The rows of a group lie close to one hidden flat surface of 12 dimensions, which passes through zero. Surfaces can cross.
(in the rows, 128 means zero)
Known rows, each followed by its group:
[152 112 104 137 143 163 104 119 126 134 121 141 150  92 132  99 185]	q160
[111 139 142 195 169 153 128 106 128  94 126 120 146 194 113 123 113]	q859
[108  89 106  81 104 161 152 119  89 114 176 127 140  27 159 102 159]	q389
[149 156 139  89 144 144  89 135 123 128 128 113 114 119 170 133 152]	q448
[129 119 104 156 108 129 144 182 119 111 145 157 138 140 119 128 172]	q859
[103 151 121 128 122 148 130 143 122 160 149 115 114 141 108 120 106]	q859
[200 143 134 122 121  91 181 102  90 113 116 105 136 119  44 135 174]	q389
[154 165 130 144 101 122  80 144  83 139 177 107 128 181  74 120 159]	q481
[ 87 117 157  95 172 137 114 135 106 128 150 170 129 118 201 136 135]	q389
[143 115  95 104  99 134 195 141 132 143 123 120 106 136 129 152  60]	q481
[149 122 121 127 135 107 115 106 169 173 113  68 130  91 149 146 107]	q278
[126 144 159 135 110 117 116 130 139 143 119 124 126 118 120 128 106]	q207
[144 132 116  94  58 134  97 127 136 161 153 104 108  91 129 127 104]	q859
[134 168  92  92 112 117 135 188  99 193 137  65 138  89 168 116 146]	q859
[172 169 116  89 172 111 109 120 109 145 105  92 107 138 178 130 151]	q448
[161 155 114 181  80 103 168 151 142 157 111 156 105 141  56 120 116]	q481
[165 136 106 152 126 125 148 121 148 132  99 146 107  98 118 115 151]	q481
[102 151 173 135 172 119 166 105 112 141 138 132 133 105 123 132 125]	q481
[165 122  90 120 143 135 166 117 131 133 170  63 101 179 136 178  99]	q389
[110 110 115  98 100 144  80 120 105 177 106 175 161 104 117  77 142]	q448
[120  92 162 111 168  82 145  97 135 137 152 135 116 135 121 172  92]	q160
[ 92  96  99 146 126 162 129  75 161 118 130 101 133 124 180 124  78]	q448
[131 155 130 200  72 155  71 170 157 129 139 114 130 109 107 100 142]	q207
[130 177 120 154 133 102 117 124  87 170 151  88  95  99 135 103 106]	q348
[ 99 120 126 121 159 116  99 124 107 121 178  76  99 157  95 147  87]	q278
[104 154 136 114 161 138 114 164 146 136 102 116 127  81 159 113 145]	q348
[155 158 174  87  56 137 119 161 146  93 119  96 142 166 115 165 110]	q448
[126 127 160 112 141 138 167 162 123 125 124 176 126  81 121 127 148]	q481
[128 137 132 131 134 191 182  91 126 109 133 142 115 107 122 117 106]	q859
[133 114  77 119 109 158 140  87  90 116 115 150 131 139 119  92 127]	q389
[175  87  57 142 165  70  63 129 142 132 132  96  89 164  99 141 141]	q481
[ 98 104 139 103 177 112 165 175  91  98 140 156 134  87 132 127 159]	q278
[128 103 164 172  91 109  80 139 176 139 198 100  99 130  29 166  97]	q389
[198 148 117 153  74 114 121 123 136 103  94 140 142 149 167 131 167]	q207
[182 123  94 105 174 140 150 126 117  79 139  79 154 122 250 163 225]	q160
[105 134 111 144 104  97 142 169 142 187 110 118 144 149 164 133 101]	q859
[117 118 118 117 163 143  97 184 149 150 129 139  99 135  96 128 128]	q348
[ 73 129  74 131  94 165 143 107 171 113 114  97 116 139 148 112  79]	q278
[139 181 109  84 157 113 113 115  98 146 124 136  74 155 188 128 147]	q348
[182 112 100 143 147 116 125  69  30 172 132 131 149 138  85  86 109]	q348
[191 119 140  94 155 161 114 133 133  68  81 143 103 122  94 135 119]	q481
[ 96 141 130 187 191 143 195 180 129  79 127 122 137 144 163 139 139]	q389
[184 126 130 117 163 189 159  91 137 112 123 134 143  97 168 132 190]	q278
[115 136 114  89 106 118  46 113 118 195 147 120 102 131 126 112  83]	q389
[ 89 113 118 105 200 119 229 120 173  95  73 186  98 107 111 136 155]	q278
[116 153  80 162 169 163 201 120 101 147 113 120 136 129 123  86 152]	q207
[119 138 135 161 158 151 174  56  89 173 145 190 119 127  97  93 119]	q448
[153 104 101 116 185 121  72 119  75 128 156 116 120 121 125 109 152]	q348
[135 140  87 133  90 147 181 131 123 133 102 132 137 128 132 104 122]	q389
[135 153  68 143 111 179 130 141 136 130  96  60 138 141 138  96 110]	q348
[139 113 149 147 147 145  81 180 135 141 147 179 129  99 112 123 170]	q278
[147 141 144 151 110 132 144 131 118 111 133 164 124 145 100 126 150]	q448
[132 105 153  98 186  85  65  79 136  74 116  84 149 142 157 150 163]	q278
[158 114 157 106 130 179 122 108 190 131 150 149 101 119 102 162 131]	q389
[117 113 122 153 146 228  80  79 150  80 177 114 131 110 204 116 153]	q207
[142 133 165 113 114 152 121 123 111  82 119 148 139 183 103 144 117]	q481
[149 161 182 147 142 163 112  91 154  70  98  86 163 106 131 123 174]	q389
[118 106 109 109  97 160 159 159 128 121 183 146 103  90 107 133 139]	q859
[159 108 103 126 136 134 133 133 152 113  93 139 148 105 168 125 177]	q278
[150 109 102 141 144 108 168 155  95  82 124 182 144 152  98 121 223]	q207
[147 126 114 164 127 121 115 129 162 118  88 132 119 160 143 135  94]	q207
[127 133 116 135 143 126 126 162 125 138 108 148 133 126 137 112 151]	q859
[117 144  99 132 137 149 146 158  82 133 161 103 140 162 117 122 143]	q481
[148 161 222  96  47  95 101  97  98 112 186 160 120 173  81 164 129]	q160
[ 94 113  69  96  98 167 136 175 149 125 143  74 127  47 194 106 136]	q278
[120 149 179  59 159 134 117  93  88  81 140  94 134 118 154 146 141]	q160
[107 111 125 116 137 119 135  83 154 106 102 140 133 143 189 134 111]	q348
[128 109 109 139 158  45  51 149 127 139 104 156 143 178 105 115 179]	q207
[100  81 117 117 125  83 132 118 157 129  82 131 159 144 144 142  87]	q448
[129 115 108 103 170  84 126 184 111 205 143 128  84 110 102 144  99]	q389
[184  87  70 125  99  70 126 135 137 101 111 102 131 154 134 152 158]	q481
[178 125 140  38 182  76 137 126 102 128 131 136  98 146 176 183 166]	q448
[119 128 136 113 148 139 102  76 111 151 118 104 133  83 101  94 110]	q389
[107 153 149  86  91 205 145 150 157 132 152 101 130  50 178 122 147]	q348
[195  37 110 176 114 123 131  87 162  67 108 210 121 114 141 141 120]	q859
[134 123 158 136 106 171 123 103 143  94 160 123 144  90 142 131 162]	q278
[172 145  82 133 112 108 153 128  91 121 108  94 130 175  83 116 135]	q160
[116  97 148 134 136 107 196 123 112 121 145 154 150  98 100 139 128]	q448
[151 140 159  95 105 113 128 101 104 139 152 153 129 168 128 152 135]	q859
[ 82 173 127 190 134 134  61 115 167  83  75 128 123 155 163  82 130]	q348
[118  92 127 152 150 133  68 135 142  97 176 132 104 139 124 145 143]	q448
[135 110 116 118 211  80 138 133 135 148  72 212  96 172 103 132 122]	q481
[123 141 150 102 195 133 169  93 131 127  69 112 124 122 155 132  75]	q207
[ 99 171 144 133  54 101 128 171 134 191 117 155 155  67 154  96 160]	q481
[126  59 122  81 105 105 158  69 126  87 124 174 139 154 133 149 107]	q160
[123 188 186 104 108  88 157 176 156 131 173  63  92  97 116 184 142]	q348
[137 126 146 146 113 141 167 101 125  94 133 147 136 145 109 134 132]	q859
[115 140 155 138 151  94 154 137 137 135 142  78 124 107 132 158  99]	q160
[126  86 134 122 150  82 149  65 168 124 100  83 157 117 188 166  85]	q278
[114 187 188 156  97  66  83 176 155 164  89 147 134 136 117 124 127]	q160
[137 107 106 140 143 109  70 182 178 121  40  99 182 163  66 111 149]	q348
[130 118 115 128 180 151 109 132 138 128 120 117 105 120 145 138 108]	q207
[128 140 132 142 111 113  83 156 135 150 130 130 132 103 132 113 158]	q207
[117  68 108  86  99 138  87 130 157  83 132 135 145 138 185 151 135]	q448
[114  29  38 122 131 163  78 141 151  77 144 100 150 122 182 127 144]	q348
[ 91  82 116 165 148 131 141 140 157  74 139  66 149 119 114 144  93]	q448
[112 120  54  65 179 151 128 136 122  88  77 107  97 117  88  89 152]	q859
[132 147 123 130 128 111 147 192 119 166 121 180  95 143 102 129 141]	q160
[200  93  65 156 150 132 162 123 129 154 112 123 157  95 168 120 200]	q160
[117 134 134 127 133 127 150 133  96 115 128 126 138 124 129 123 133]	q278
[122 126 125 132  89  84 130  94 131 148 148  77 150 125 146 137 118]	q207
[117 160 141 144 157 145 208  94 108 115  92 145 145 151  95 114 118]	q207
[100 109 116  42 132  75 144 169  99  97 127  92 113 111 132 154 115]	q160
[117  70 143 138  56 120 131 114 157 133 155 203 143  97 103 128 122]	q160

New rows. What belongs after each?
[146  97 153 128 136 127 130 137 139  92 155 127 113 112  98 157 128]	q481
[ 99 141 171 136 126 141  68 158  99 114 152 158 143 202  87 125 130]	q481
[150  98 139 124 211  74 135  57 142 155 133 191  75 148 117 159 128]	q481
[ 67 130 144 161 122 143  84 122 127 108 123 150 132 178 114 102  75]	q278
[124 118 110 113 169 132 172  93 138 136 142 117  93 155 109 151  92]	q278
[140 111 100 131 133 134 127 154 156 143 109 136  90 122  92 134  77]	q481
[109 121 178 100  61 105 100  88 141 168 119 166 129 107  89 116  76]	q160
[116 125 124 162 161  78  65 129 147 165 121 173 109 147 115 113 160]	q481
[172 169 116 148  85 121 178  98 160  89 100  73 141 119  95 132 176]	q278
[ 89 168 159 142 213 156 122 111 150  77 174  56  74 138 148 152 120]	q348
[159 157 127 144  95  93 138 161 169 138 152 153  59 148 171 173 121]	q448
[162 142 106 146 149 134 112  97 119 133 103 103 146 147 118 110 144]	q160
[154  98 129 121 113 142  61 158 140  84 146 118 121 115 107 138 147]	q481
[116 141 155 116 160 133 141 137  99 130 133 161 138 134 118 125 160]	q481
[ 88  84 146  87 150 108  92 166 115 174 144 115 149  60  99 119 122]	q448
[147 134  84 123 150 134 152 120  76 104  97 150 130 200 132 113 131]	q278
[137  92 108  96 127  64 123  99  96 185 142 142 102 129  59 133  83]	q389
[108 114 101  78 169 135 149 112  38 149 183 154 106 142 164 123 118]	q389
[139 141 156 143  63 120 140 154 128 162 161 141 139 100 148 140 123]	q859
[149 115  71 118  87 155 176 113 142 106 124  95 130 182 143 150 108]	q348
[142 125 123  91  58 158 119 163 147 100 128 124 134 134 164 146 135]	q448
[164 127  80 139 165 120 160  73  76 149 165 113 107 162 108 125 131]	q448
[147 123 182 187 154 194 133  91 140 173 132 146 163  86 168 130  81]	q278
[ 97  97 131 151 184 102 109 227 162 136 143 149 103 111 127 154 140]	q389
[109 131  98 120 121 180  80 152 124 122 120 124 124 110 118  90 139]	q160
[161 118 131 122  86 110 151  70 149 133 130 171 126 118 155 143 156]	q481
[ 50 131 189 103 107  83 131  71 127  59 108 112 164 135 160 132  97]	q278
[139 169 131 107 170  67 122 129  88 157  96  59 112 140  69 122  98]	q160
[156 126 114 123 116 113 156 122 160 181 155  98  86 158  87 176  63]	q389
[173 126 112 120 135 151 139 117 130 110 114 131  97 134  97 135 117]	q481
[ 82 130 135 126 118 114 120 108 113 176 193  94 137 127 159 141 110]	q481
[107 153  65  56  58 170 178 129  79 138 144 123 107 144 167 111 106]	q278
[136 147 149 135 117 149 109 123 164 182 116 161 111 108 126 117 118]	q278
[200 122 115 109 129  97 160 139 172 186 103 123 122  69 143 155 173]	q278
[105  72 111 210 147 117 126 101 101 116 137 206 136 137  92  91  89]	q348
[160 128 123 145 153 112 179 124 124 195 114 136  95  91 123 134  67]	q859
[125 138 105  99 133 136 109 224  68 127 157 128 138 166  97 120 159]	q481
[128  95 132 147 108 160  47 178 160  25 117 129 148 125 123 120 165]	q207
[134 105 109 138 161 159  72 107 109 137 154 119 122 152  98 113 111]	q348
[ 69 140 104 116 173 120 143 153  83 141 124  79 172 140 181 106 155]	q481
[ 94 102  84  48 174 110 113 124 100  65 154  98  92 165 134 144 146]	q278
[ 70 124 111 104 137 134 111 111 167  89 131 107  96 139 106 125 121]	q278
[ 64 142 187 185 155 182  58 149 162 193 173 137 124  96 149 114  71]	q859
[124 113 106 126 125 129 123 131 118 132 141 177 104 211 147 144 109]	q389
[129 154 103 116 109 122  98 202 156 145 127  65 100 102 157 131 107]	q448
[ 71 114 113 119 178 107 128 145 127 110 144  73 145 154 150 142 138]	q859
[ 90 132 146 107 187 135 187 106 122 114  96 145 115 143 153 138  81]	q160
[140 120  87 116 131 156 148  80  77 127 166  82 121 103  82 103 117]	q389
[190 113 118  71 142  52 103 147 134 160  90 156 121 124 136 155 193]	q278
[ 89 120  85 141  73 169  66 160 179 107 161 144  79 157  79 112 139]	q278
[150 171 184 104 106 175 124  99  82  85 150 191 128 155 101 113 196]	q278
[140 139  85 147 132 116 128  86 153 129  82  95 140 102 176 102 150]	q481
[145 118 151  75  79 117  91 163 145  90 101 179 146 157 163 155 166]	q448
[136 135 133 106  80 195 133  95 171 121 120 143 127 122 166 128 118]	q389
[137 106 164 192 115 132 109 135 138 168 121 188 151 142 135 128  85]	q278
[174 116  98 108 114 120 135  76 131 126 117 147 116 158 150 141 146]	q481
[137 129  84 152 165 181 120 150  66  29 146  46 171 185 111 114 183]	q481
[123 130 121 146 126 105  78 145 133 154 118 161 119 131 114 106 149]	q448
[146 147 134 107 112  88 137 105 155  64 175  14 114  89  75 161 200]	q278
[154 168 165 139 134 152  83 131  86 171 120 206 123 182 100  98 127]	q278
[ 83  84  99 158 203 108 120 101  98 158 106  99 184  67  96  71 139]	q448
[133 151 135 164 157 170 107 119 169 162 156  92  96 107  81 118 107]	q278
[141 164 153 145 170 126 107 119 130 197 153 119 102  66 171 127 130]	q207
[144 126 145 102 161 169 148 176 111  47  61 146 156 101 129 118 167]	q481
[120  81  93 118 133 107  53 217 100 135 157 136 131 111 142 122 157]	q278
[123 112 132 134 184 119 132 112 136 141 153 139 102  75 140 131 165]	q481
[134 120 123 111 128  38 172 116 127 159 121 103 147 100 168 153 157]	q481
[159 134 149  81 130 150 113 122 120 145 102 132 160 133 117 126 150]	q348
[197 139 153  96 103 157 132  85 132  83 115  94 122 109 120 149 118]	q481
[ 74 137 139  85 148  85 105 120 105 104  98 130 124 159 134 115 116]	q278
[ 94 145 113 102 157  83 154 110  82 191 139 130 153 142 194 119 173]	q481
[ 91 140 136  97 141 153 163  95 121 138 117 114 109 117 121 121  58]	q160
[153 112  86  95 174 108 132 133 140 144 115 100 102 116 139 141 155]	q278
[124 102  37 169 119 142  97 176 115 161 155  99 119 129  82  89 127]	q448
[117 123 142 136 127 135 162  81 152 157 162 142 105  94 146 140 100]	q481
[103 134 147 142 133 119 135 149 134 111 116 138 160 136 145 126 156]	q859
[116 122 147 130 123 114 108  66  94 148 122 181 131 113 174 102 102]	q348
[151 165 135 160 133  72 108 109 113  78 100 128 125 190 122 125 170]	q348
[137 114 139 129  74 117 190 186  92 129 137 156 160 120  33 126 148]	q448
[155  88 191 149 108  91  91 126 121 116 247 113 130 121 111 193 135]	q859
[113 115 130 170 177 135  74 133 145  91 134 161 113 140 127 121 160]	q448
[196 143 107  85 105 193  78 122 118 103 143  48 107  85 133 125 140]	q481
[158 124 131  97 131 123 142 103 130 139 105 136 109 131 128 148 102]	q481
[139 120 124 144 137 146 107 107 154 121 137 107 123 124 123 135 131]	q278
[124 176 136 108 126 121 162 130  84 156 101 133 158 123 164 106 171]	q481
[131 143 137 160 164 120 132 139 119 140 111 134 141 148 133 125 129]	q859
[139 126 152 140 150 140 156 112 142 120 140 120 122 119  86 143 122]	q389
[132 130 143 118 176 127 121 107 142 154 112 135 120 119 139 132 120]	q278
[110 141 112 131 136 171 113 169 102 109 136 133 132 122 183 108 163]	q389
[110 114 140 142 120 116 144 139 151 143 125 140 127  78  87 115 115]	q389
[113 129 121 152 134  94 156 103 129 176 108 141 130  98 138 107 115]	q448
[ 78 107  92 112 168 115 120 177 111 211 171 185  92 137 143 121 133]	q481
[ 88 153 124  86 156 130  88  88 100 193 110 130 135 158 126  94 116]	q207
[121 138 152 137 146 117 193 126 146 157 143 136 119 116 174 163 110]	q160
[148 150 153 127 132  92 119 163 147 144 136  45 137  74 123 155 145]	q389
[144 131 106 125  78 155 160 100 235 119  73 163 109 102 136 123 177]	q278
[115 156 169 127 106  88  60 139 124 159 117 182 121 112 137 112 148]	q348
[ 82 100 135 145 115 150  96 103 165 130 119 132 135  70  96  87  94]	q389
[120 136 165 123 117 140 148 139 111 108 167 141 135 112 161 144 153]	q389
[162  88 132 132 171 152 156  97 171  72  90 146 101  91 122 142 111]	q481
[120 158 155 139 142 150 146 170 124 118 126  53 141  77  96 125 124]	q448
[153 124 152  76 120 110 101  53 102 103 143  58 162  94 165 134 153]	q389
[135 140 159  85  66 119 131  55 112 114 110  87 165 104 141 126 111]	q160
[131 114 112  62 123 188 157 118  99  75 124 123 123 175 103 138  99]	q207
[141 147 117 122 104 119 134 120  96 132 114 136 140 127 121 106 148]	q389
[106 194 153 136 101  89 128 116 113  65  77 102 143 168  69  97 161]	q278
[133 135 131 184 139 135 105 148 123 164 137 126 118 165  16 116  87]	q348
[ 89  92  88 122 121 168 168 101 152 117 106 126 137  94 158 107  79]	q160
[171 173 162 185 183 125  71 164  97 135 103 123 152 118  79  92 181]	q278
[126 156 111 116 108 115 158 147  96 142  84 118 159  69 148  86 160]	q389
[132 102  92 127 167 189 144 120 106  92 137 139 120  91  90  95 160]	q389
[158 109 129  68 149 135  93  86  86 117 153  99 143 137 136 139 156]	q448
[149 146 132 145 124 162 161 110 131 113 113 142 130 146 101 128 134]	q389
[176 142 141  47 114 114 176 113 103 126 141 144 119 103 135 151 203]	q278
